The rows of a group lie close to one hidden flat surface of 10 dimensions, which may be shifted away from zero. Surfaces can cross.
Some rows, each with its group after it:
[ -5  14  33  28   4  35  10 -19  -1   8  -4   6 -14   5]
q_933
[ 15  22   8  -6   8   7  10  23  27  14 -16 -10  11  -6]
q_211
[ -1  20 -20 -34  29   3   8 -11   0 -10 -12   4   3  41]
q_663
[ 17  16   5  24 -16   9  20 -11   5  -5  -7   6  33 -25]
q_211
[  7  20   2   7  -8  42  24   1   1  17 -20   1 -15 -15]
q_284
[  5  21   3  12  16  15  35  17  -5 -29  16 -21  46 -13]
q_211
[-30  35  11  19   2 -30  -9  21   4  -2   0 -26  32  18]
q_933
[ 36  -1 -38 -17  11   3  -4 -14  38 -14 -13 -16  44 -16]
q_211
[-27   5   0  13  20 -25  12 -13  -7  -1   3  -3 -28   9]
q_933
[  3 -15 -12  -4 -11  40  -6  29  11 -18   0 -16 -11   7]
q_284
[ -3  11   2 -12   5 -10  -7   7   9 -21  -3  11  20  41]
q_284
[ 32  19 -13 -16  23   4   8  10  34   8   1 -38  27  -4]
q_211
[-31   5 -13  32  13  16  24  -3   1   9   0  18  -3  13]
q_663
[ 11  19  -1   2  12 -19  32 -10 -11  -1   2   2  17 -28]
q_663
[-15  -1  17   1 -12  -6  -5   1 -26 -36  11   6   9  21]
q_663
[  2 -29  -6 -30  13 -26 -15  10  13 -10  -6  19 -38  12]
q_284
[ -4  12 -19  24  18  18  20 -35   9  -2 -12  22  31  -2]
q_933
[-24 -25 -27  -8   4  10 -39  -9   3   8  -3   0 -12  22]
q_284
[ -8 -25   4 -14  -2  -6 -17  26   3 -14  -2   5 -18 -13]
q_663
[-28   0   7 -13   6  15 -12  20 -19   5  -5  34  18   6]
q_933
[ 14 -34   9 -23  10   1 -33  34  14  -5  31 -38   7 -22]
q_211
[-18 -15   8  10  14 -23  -8  -7 -16  27  19  10   3 -15]
q_933
[ 28   1  39 -18  17 -24   3   0   5 -18  11 -25 -12 -33]
q_284
[ 12  29  13  -5   1   7   7 -24  -4 -13 -26  15  32 -18]
q_663
[ 33 -16  -3   9 -28 -15  10  -3   7  -2  15  16   8   7]
q_284
[ -3   1   9  11  11  35  22 -10 -24  16  21   8   3   6]
q_211
[-29  -7 -32  28  24  -8  33  11  14   7   3  14  -7   3]
q_663
[ -4   7   0 -16  36  50  33   6  16 -11 -27  16 -36   9]
q_211
[  0  -2  51  14 -18  47 -14  18 -17  -7  26 -23  -8  10]
q_933
[ -9 -28  -3  -7  -1   3  -7  19  -6  13  -4  41   9 -28]
q_211
[-32   9   5  -6  -2  14 -20  20 -22 -12   2  12  41  13]
q_663
[-22   4   1   1  17  -3   0  -3  -9 -43   2  -1  13  18]
q_663
[-12  -8  33  18  10  48   5  12   0 -19   5   2  -6 -14]
q_211
[-31  32  34  17 -19  22 -15  23   0 -12 -23   3   4  25]
q_933
[ 20   6  24   5 -19  41  14   4   7   0 -15   8 -32   1]
q_284
[-14 -21  -7  -7 -21 -21 -48  17  -2  17   5   4  18  -3]
q_933
[ 24  -1  29   7 -25  32   0  16  14 -25 -11   0  13 -36]
q_211
[ -5   2 -35  12   0  11   4  12  19 -10   0 -13  27  13]
q_284
[  6   0  -4  -9   2   9 -26 -30  30 -15 -37  18   8   6]
q_284
[-48   4  -4  19  -3 -21 -10  -8 -29   4   0  29   7  21]
q_933
[ -1  -5  10  25 -15  19 -24 -10  15  -1 -11   0  31 -34]
q_663
[  8   6   6 -31 -32 -20 -17  33 -15  11  -6  13  -8  23]
q_211
[-12  11   9   5 -14 -24 -45  10  13  32  -6  -6  22  11]
q_933
[-10 -16  19  -7   6  10 -32 -34 -17  -9   3   0 -12  -7]
q_663
[ -5  13   9  15 -12 -11  34   5 -28  19  14  -4 -34   9]
q_933
[-12 -29 -18 -12 -14   3 -29  12 -23   4  21   5   5  10]
q_284
[  1 -19  13  20 -15   7  -2 -27 -11  22   7   9 -40 -10]
q_284
[ 35 -35 -27 -14 -15 -13 -17   4  24  45  15 -14 -29  -2]
q_663

New rows, each followed by its group:
[ 12 -16  36  18 -18   0   9  -9  -3 -10  10  18 -34   7]
q_284
[ -5   4   7   5  -9  38 -31 -19  -9   4   5 -25  15   0]
q_284
[ -7   3  16  13  13  26  39   2  -9   8  -5  26 -25 -20]
q_211
[  0   0 -14  17   0   3  -1  -5  24 -15   3  -6  15  22]
q_284
[  4 -25   9  31 -29   6  -6 -11   0  15   4  15 -24 -17]
q_663
[  3  -5  18 -22  13   6  14  38 -27  15  27  -5  -5 -11]
q_933
[  2  -3  25 -13  -8  10 -21 -24 -29 -19   7   1  -6  15]
q_663
[-35  21   7  36  40   4  13  -4  32  -5 -19  -1   4  -6]
q_211
[-25   5 -14   8  -7 -14 -18 -10 -12  19   0  19  17  24]
q_933
[  6 -19  -3   7 -22 -23   5  -4 -27  32  19  19  -8 -14]
q_663
[ 23   4 -16  -5 -20  14   3 -21 -10 -29   3  -5  29  12]
q_211
[  6 -16   6 -23  -1  41  17  24 -14 -13  -9  37 -10 -11]
q_211
[ 16  16  -6  -9 -26  -5   8   7   7 -18 -19  19  22  21]
q_663
[-18  18  10  51   3  41  12 -26   2  -6   6 -13  24  11]
q_663
[-10  10   1  16   3  19  24   2  -1  13  -7  -7 -34  -6]
q_284
[ 14  15   9  57 -44   9  18 -28   4  12   0  -6  -2   0]
q_933
[ -5   9   7  10  -2 -19 -10   6  11 -48   5 -38   8   4]
q_211
[  1   5   0  -4  17  35 -13 -36  20   6 -37  11   1 -22]
q_663
[ 38 -13 -10 -25 -20   1 -18  20  17  31   6 -16  -8   5]
q_663
[-44  -1  -1   2   0 -19   5  13 -34   7  -5  39 -10   0]
q_933
[-21 -18 -13  33   6  -4  -2 -11  13  -6   0   9   5 -19]
q_663
[  2 -19 -26  -1  -3 -37  16  13  -6  11  20   5 -11   8]
q_663
[ 16 -10  -5  15  -9   4 -21 -17  23   5   1 -18  16 -22]
q_663
[ -4   8  36   1 -13  10 -19  17 -10  23   9 -11 -13  13]
q_933
[  3   6   2  23 -13  15  -1  -8   6 -22  11 -16  14  32]
q_663
[ -3  14  -2  -4  15 -32  28  26  21 -28 -24   1 -13 -28]
q_211
[ -4   8 -28 -13  16   3 -32 -16  16  31   2 -31   5  38]
q_284
[-24 -12 -36  -3  14   1  14  30   5   0  -7   2 -19  -8]
q_284
[  6  -4   1  20 -37  14  -6  -4 -14   7  13  -4   2  12]
q_933
[-18   1  -3  34  13   6  26 -10  14 -31  -5   1  -7  -3]
q_663
[  8 -11 -41 -10 -19  -4  26  -9 -25  24   2  26 -27  16]
q_933
[ 14  -3  11  -9  -9  62   6  31   7  -1  -5 -41 -37 -27]
q_284
[ 23 -18  36 -10 -27  24 -33   8 -14 -13  31 -24  -3  24]
q_284
[  0   6   7  13   7  -9  13  10   2  -6  15 -26   9 -15]
q_933
[-22 -13  39  18   6  21 -15   0  -5  -9   9   4  -9 -17]
q_933
[  2  -9  17   4   1 -23  -2 -38 -31 -19  19  -6   0 -22]
q_663
[ -9   1  -7  -9  10 -10   8  -6  -7  -7 -14  25   3 -12]
q_663
[ -9   9   6   7  23   5   7   9  -3  -7  17 -12  41 -10]
q_933
[-13  -9  17  14  -6   1 -13   1 -12 -40  21 -17   6  11]
q_663
[ 39  17 -22 -18  -3   1  22  10  12  26  -6  -5  19 -11]
q_284
[ 30  16  -3  -9  -9 -22  26 -21 -19   2   9   4   3  12]
q_663
[ 17 -14   9  16 -24  26   8   9  -5 -19  19 -17   1 -18]
q_933
[ -9   8  -9   4  24 -31 -18 -13  28   7  -4 -21   6   5]
q_933
[ 18   2  40  10  -4 -27  33   5 -19 -14  21  11  -6 -22]
q_284
[  5 -22 -16 -14   9 -19   3 -14  -3  -9   4  -1 -32  -9]
q_211
[-11   9   4  -3  23 -17   0 -19  -9  20  -1  -6  -6 -10]
q_284
[  9   3  -3  34   8   0   4 -31  27   6   3 -41  -5 -24]
q_284
[-10 -18  21 -13 -11  10 -32   5 -15  -9   0   8  -7 -14]
q_663
[-22 -17 -19  26  -9  15 -24   4  14  13   2   5  18  12]
q_663
[-37  27   5  12   9 -17  19  23 -15 -19  -7   0   4  11]
q_933
[-10 -15  13 -36  22 -12 -34 -31 -28 -10  -4  12  -6 -20]
q_663
[ 19  -7  -1   8   5   4   8 -10  33 -17 -10 -18 -17 -21]
q_663
[-28  -3   4 -16  25  11 -16   6  10   3 -33  36  -5  -3]
q_933
[ 43   1  17  24 -35  11   9  12   8  16  33 -44   3  -7]
q_663
[  8 -13 -24  11  -4  -5   2 -37   4  23   4  11 -19  21]
q_663
[  2  16   3  28 -17   3   8  -2   1 -21  17  -4  48  35]
q_284
[ 21  23  -2  -5 -17  15  42  16 -14  14  -1  -1 -26  16]
q_933
[ 13  -2  26 -15 -17  16 -33 -33 -23 -11   9  -8   1  17]
q_663
[ -8  23  18  35 -18 -12  -8 -10  25  22 -32   7  -3 -13]
q_933
